The same things were measured in two ways. Each way mixes the same 9 hidden numbers, adds some noise and spreads widely along 5 directions of its own, which tell nothing about the thing.
Some things both ways: the first way, then the second way.
[ 21   1 -36  25   6   4  -3   3  12  10   9   4  -6 -12  -2   5  23 -14
 -23  11  -4]
[ 23 -16  18 -53 -21 -42 -30  26   2  21  -4 -15  21   9   1  -2 -19  31]

[-29   4  23  -7   6  -3  -8 -32  -8 -16  -7   9  16 -30   5  12  15 -22
 -47  26 -11]
[ -2 -26   4 -21 -33 -36 -11  -2  -8 -26 -12  27  19  -9 -15 -38 -17  13]

[-16 -10   0  24  11  10   3   2  20 -27  -6   6 -22   2   5  25  22 -15
 -25   8  -7]
[-11 -29  13 -50 -40 -12 -46   5  16 -28  10  42  -4 -17 -25 -40   5  17]

[-17  16  38  -1  -9  -3   8 -23  10 -14  20   1   7  -9   6  35  -7 -25
 -12   4   1]
[ 10   9 -42  12   0   4  25   5   3 -13  68  32 -40   6  38 -19  31  50]

[  4 -10  -1 -10   8 -17 -14   7   8  33   4  -4  18 -18   0  15  -5 -10
  -8   1  10]
[ -2  30  -5  15  16 -30  21 -16 -15 -29 -13  -2  14 -28 -67 -38  -5  19]

[  0  -4   2 -39  33  26 -17  -4  22  -8  18  13  49 -10  17   2 -11 -26
 -21   3   1]
[ -5  24 -11  -9  44  -6 -15  29  28  -7   4 -32 -12 -21  -8  23  -7   1]

[-11   5  30  -2  37   1  -7 -23 -14   9  -6  19  11  -7   6  26   6  -7
 -33  18  15]
[  8 -17   4 -15 -13   1  -1   4 -16 -11 -17  17   6 -17 -16 -14  -5  13]

[ -6 -27 -17  -1  20 -17  -3  15  33  46  22 -11   3  18   8  27 -13   7
   6 -14   4]
[ 39  31 -29   8  17   4  -9   4 -17  35  14  -6   7  30  31  44   2  25]

[ -4  10  17 -19  -9  -3   4 -10   5 -22  29  15   6 -30  -2  28  -3 -10
 -18  30 -18]
[ 16  37 -20  26  17 -49  22  16   4 -32  40 -29  14  28   9   4   2  52]

[-24 -64  -7 -30  24 -47 -22   4   9  75   0 -14  44  35  49  10 -33  14
   0 -35  12]
[-25  17 -19  -1  15  14 -11  -7   3   4   5  16 -36 -55 -35   9  28 -11]

[-17 -25 -28   6   5  10   6 -11  38 -30  20   8   4 -12  10  10  28  -1
 -60  10 -35]
[-13 -14 -15 -23 -44 -17  13  -9 -13 -33  24  47  -1 -21 -71 -79  10  31]

[-53 -49 -15  -8  -5 -35   9 -18  44 -12  15  -5   3   9  39  18  -2   4
 -36 -38 -16]
[-28   6 -30   2 -36  14   7 -29 -37  19  -6  81 -24  34 -10  -5  -9   2]

[-23 -16  -2  -3  18   3   0 -10  31  -6   6  -5  15   0  24  13  -5  -9
 -24 -11 -15]
[ -3   0  -3 -32  -5 -21 -43   6  -2  10  -9  10   6  30  13  18 -17   7]

[-14 -35  -7  27 -10 -80 -29  12 -16  41 -18 -15 -47  17  20  33  27  -9
  29  -6  41]
[  4  26   9  43 -26 -26   1 -39 -25  -1 -32  30  22   3 -20  32 -28   5]

[  2 -29  25   6  -1  -9 -17  27 -15 -32 -30  30  -9   7  -3  14   9 -27
  15  -1   7]
[-14 -10 -11 -17 -19 -17  -6   3  24  -4  65  12 -26  25  15   9   3  36]

[-24  16 -17 -12  -3 -20 -10 -15  -1  42 -23   6  -9 -49  20  10  -8 -12
 -17  18 -21]
[ 12  -9 -40   4 -37  25  18  -9 -42   9 -14  74  -1 -11 -21 -37  -1   9]

[ 25  25 -38   7 -24  36 -12  15  31  -2   8 -19  31 -32  -3   8  -4 -28
  -7  25 -42]
[ 24 -29 -11 -38 -22 -28 -37  14 -25  29 -44  25  32  23  28  -3 -40   3]

[-15 -11  13  13 -14  -3  -1 -13  10 -21  -4  10  32 -19   8   1  12 -29
 -49 -26   6]
[-26 -21 -21 -27  -4   7  46 -13  -1   3  56  38 -58  -4 -21 -58   9  36]

[ 22  31   0   1   1  -2   8 -26 -18  11 -10  23 -12 -31  22   9 -21 -21
  -2   6   5]
[-13  16 -13 -22  -7 -12   1  25   1 -12  17  10 -22 -17 -26 -13  25  24]

[ 35  59  11  18  -1  54   2  21 -13 -33 -22  60 -17 -25 -11  16  -2 -46
  -2  13  -3]
[  9  13   5   3 -22 -27   8 -42 -66  20 -29  28  35  81 -22  11 -33  31]

[ 17  11 -23  41 -11 -24   2  -5 -13  19 -21  -5 -35 -16  22  21   7 -11
  -4   0  12]
[ -3  14 -33  17  -9  28   2  -8 -23  -6 -16  51 -15 -45 -34 -11  25  -6]

[-12  -4  18  15  -3 -13  -8  17  10  35 -28  -3  -7  -3 -12  22   2 -22
   7  -9  -5]
[ 23 -14 -30 -20  -4  39 -39   4  16  16  15  58 -35 -29  37 -11  23  11]

[-11  12 -27  29 -39 -40 -10   0  -7   1 -27   3 -49 -21  37  25  13 -25
   2 -12  12]
[ -5  14 -30  32 -15  19  19 -17 -25  21   1  45 -14  26  21  42 -12   6]

[-14   2   1  27  10 -33 -17 -27 -27  15 -27 -11 -26  10  50  32  -6 -12
   2  -1  36]
[-10 -13 -12   1 -16  25 -19  11  -7   9  -6  28 -20 -21  29  52  12 -16]

[ -3  19  -6 -10  17  -2 -12 -35   9  23 -30 -35  17 -42  31  -1 -21 -30
 -12  18 -17]
[ 21 -18 -61 -22   1  11   9  30 -43  43  12   9   6  55  60  20 -15   6]

[  3   9 -18 -18  22  -1  -4   5  45  20  23 -17  -3  -1  23  18 -24 -37
  31 -16  19]
[-10  15   5 -29 -34  14 -40  23   2  14 -72  70 -15 -23 -23  -3 -27 -18]

Other things, the second way, with their names:
<160>: [ 12   8 -10   1 -47 -27  49  -8 -31  27  12  52   0  85   8 -16 -55  57]
<347>: [ 12  23  14   7 -13 -38 -63 -50  -3  -2 -14  41   5  -2  12   5   7  19]
<358>: [  5   1 -37 -10  18  16 -53  -5  -4  -4 -23  30  -1 -33 -14  -9  16 -18]
<261>: [ 28  18 -72  50  17  43   9  -7 -27  25  37  18 -12  -3  46  57  31   1]
<205>: [-19   5 -12 -10   6  36 -31  30   5  20 -43  25 -25 -19  25  58 -20 -41]
<327>: [  4  41 -48  40  -1  18  46 -27 -48  41  23  28 -16  23 -15  34  15  19]
<263>: [  9  30 -11   4  30  11 -63 -13  -3  44 -37  22 -17  35  67  79 -13 -11]
<369>: [ 20  11  15  -4 -14 -46 -52   2 -10  -8 -48  13  35  20  32  20 -27  10]
<421>: [ -9  -6  -8  -1 -32 -26  14  -1 -21 -15   9  21   4   5 -13  -6   1  20]
<251>: [ -4   3 -43  12 -19  -1  32 -20 -14  -7  57  40 -14  17 -18 -38   6  37]
<182>: [ 26  20   9   0 -26  -9  -8  -3 -36  10 -39  15  31 -10 -44  17  -1  19]
<35>: [-10  21 -26   9  -6 -11 -53  15  42 -22   3  35 -25 -65  -9   6  26  -6]
<377>: [ -9  -9 -38   5 -53   9   3  35  -2 -44 -32  71   5 -44 -43 -44  -6  -8]
<103>: [ 21  36   4  13   0  37 -53 -35 -11  40 -32  48  -5   6   3  55  -5  -6]
<359>: [  2   4  -2   0 -23 -15 -39   9 -22  10 -32   9  30  34  20  65 -20  -9]
<123>: [  3 -16 -11  -3  -8  -5  16  -8  -2 -16  38  21  -8  33  16 -20 -16  35]
<306>: [  8 -35 -33 -35 -30 -21   8  68  36 -20  64  -1 -16 -16  34 -24   9  36]
<389>: [  8  51  -6 -12 -22 -22 -35  11   8  10 -22  51 -15  16  -7  -3  -1  32]
<183>: [  1  15 -23  16 -10  48 -25  22  -2  -4 -46  45  -1 -41 -12  33   0 -27]
<47>: [ 21   5 -36  15 -10  27  13  -5 -23  18  32  24  -5   1   5  15  16  19]
<279>: [ 10 -21 -13 -49 -39 -31   3   5  -7  17  38  29   2  35 -12 -54 -20  48]
<311>: [  5 -19  -9 -21 -45   3  38   1 -31  32 -16  67 -19  25  12 -25 -34  27]
<322>: [  8   9 -63  -2 -26   1   2  31   0  26  42  40 -28  -4  28  10  25  24]
<176>: [ -9  57  -8  58  27 -27 -30 -56 -20 -28 -16  -3  32   6 -35  36   2  -8]
<189>: [ 32  32 -54  29 -11  35 -42   9 -22  10 -34  61  -2 -33  15  30  41  -6]
<320>: [  3  11 -22  20  -9  -8  48   0  14  -4  60  12 -33 -24   1 -12  10  40]
<234>: [ 13  -4  -2 -15 -11 -42  -4   4  10 -15  29  -1   7  -7   0 -28  -6  38]
<201>: [  3 -13 -31 -31 -27  -8  34  34  -1 -12  40  31 -25 -20  -8 -65  10  40]
<147>: [-12  35 -38  49  -8  43 -19 -34 -23 -14 -49  88 -17 -33 -29   6  11 -28]
<264>: [ 19  -4  -3 -33   3  15 -42  42  44 -16   9  10 -20 -51  15 -12  11  12]
<196>: [  0  22   9   9 -49  22   2 -20  -7 -10  -9  76 -10  -9 -46 -22 -12  19]
<142>: [  0  32  20   0  11 -22 -51  -9  -3   1 -45  -9  25  -1 -21  44 -17  -7]
<151>: [  2 -33 -19 -23 -41 -16  66  24 -39  27  18  16   3  67  13  -4 -47  38]

Some of these things the first way, each followed by its name:
[  0 -22 -32 -23   2  28  -7  34  59  10  20  -7  31  -5  -7   5 -13 -14
  -2  -2 -39]	<279>
[ 30  39 -11   6  11  15 -11 -10  30   8  19 -39   5 -18   8  19 -15 -47
  27  17   6]	<201>
[-26  -5   0 -20  20   2 -29  -7  -2  25   2   4  28  13  26  25  -9 -17
   2  25  -6]	<261>
[-23 -65   3 -47  -8 -57  -1  34  33  31  29   6   2  -9  -2  28 -13  16
   2 -24 -15]	<160>
[-13 -71 -18 -14 -11 -51  -1 -15  23   3  36  -9  23  10  11  -6  12   7
 -20   4 -22]	<322>
[ -5   6 -49 -40   9   1 -17  32  29  46  18  -8   2  -4  53  46 -46  14
  11  11 -23]	<183>
[  6   4 -32 -11  -5 -20 -10  -8 -18  36 -18  40  -3 -19  30   1 -13 -18
   4  -5   5]	<327>
[  3 -30  19 -31  36   0 -15  -8   4 -16  25  11  47   1  14  13  -4  -9
 -28  18  10]	<151>
[ 43  57  -5   1 -29  24  29   7  20 -18  17  38 -33 -40 -13   8 -19 -58
  39  -1  -2]	<389>
[-21  13  63  18  12  -8 -11 -19 -25 -40 -41  25 -24 -26 -11  20  31 -44
 -19  20  25]	<123>
[-26 -12   4 -19  43 -17 -17  33  33  20   8   2 -39  27  12  48  -7 -21
  50  -7  38]	<196>
[-29  -2 -13 -18  -5 -23 -25  -7  13  20  20  -1  18  -7  25  23  -1 -26
   0   4  16]	<320>
[  9  -8   4   0  -5 -42   6  -2 -23  50 -16  12 -29  -3  -4  25 -15  11
  19  19  -8]	<189>
[-19 -10   3  41 -18  -8  16 -10  38 -30  20  -1  -6  11  14  21  18 -23
 -28 -39  17]	<263>
[ -5 -48 -13  -8 -21 -29 -12  11  15  -7  14  -5  13  11   4   5  10 -15
   4   4 -17]	<35>
[-35 -26 -27 -16   6 -24   0   3  22  30   7  21   2  -6  38  20  -8  20
 -38 -17 -17]	<142>
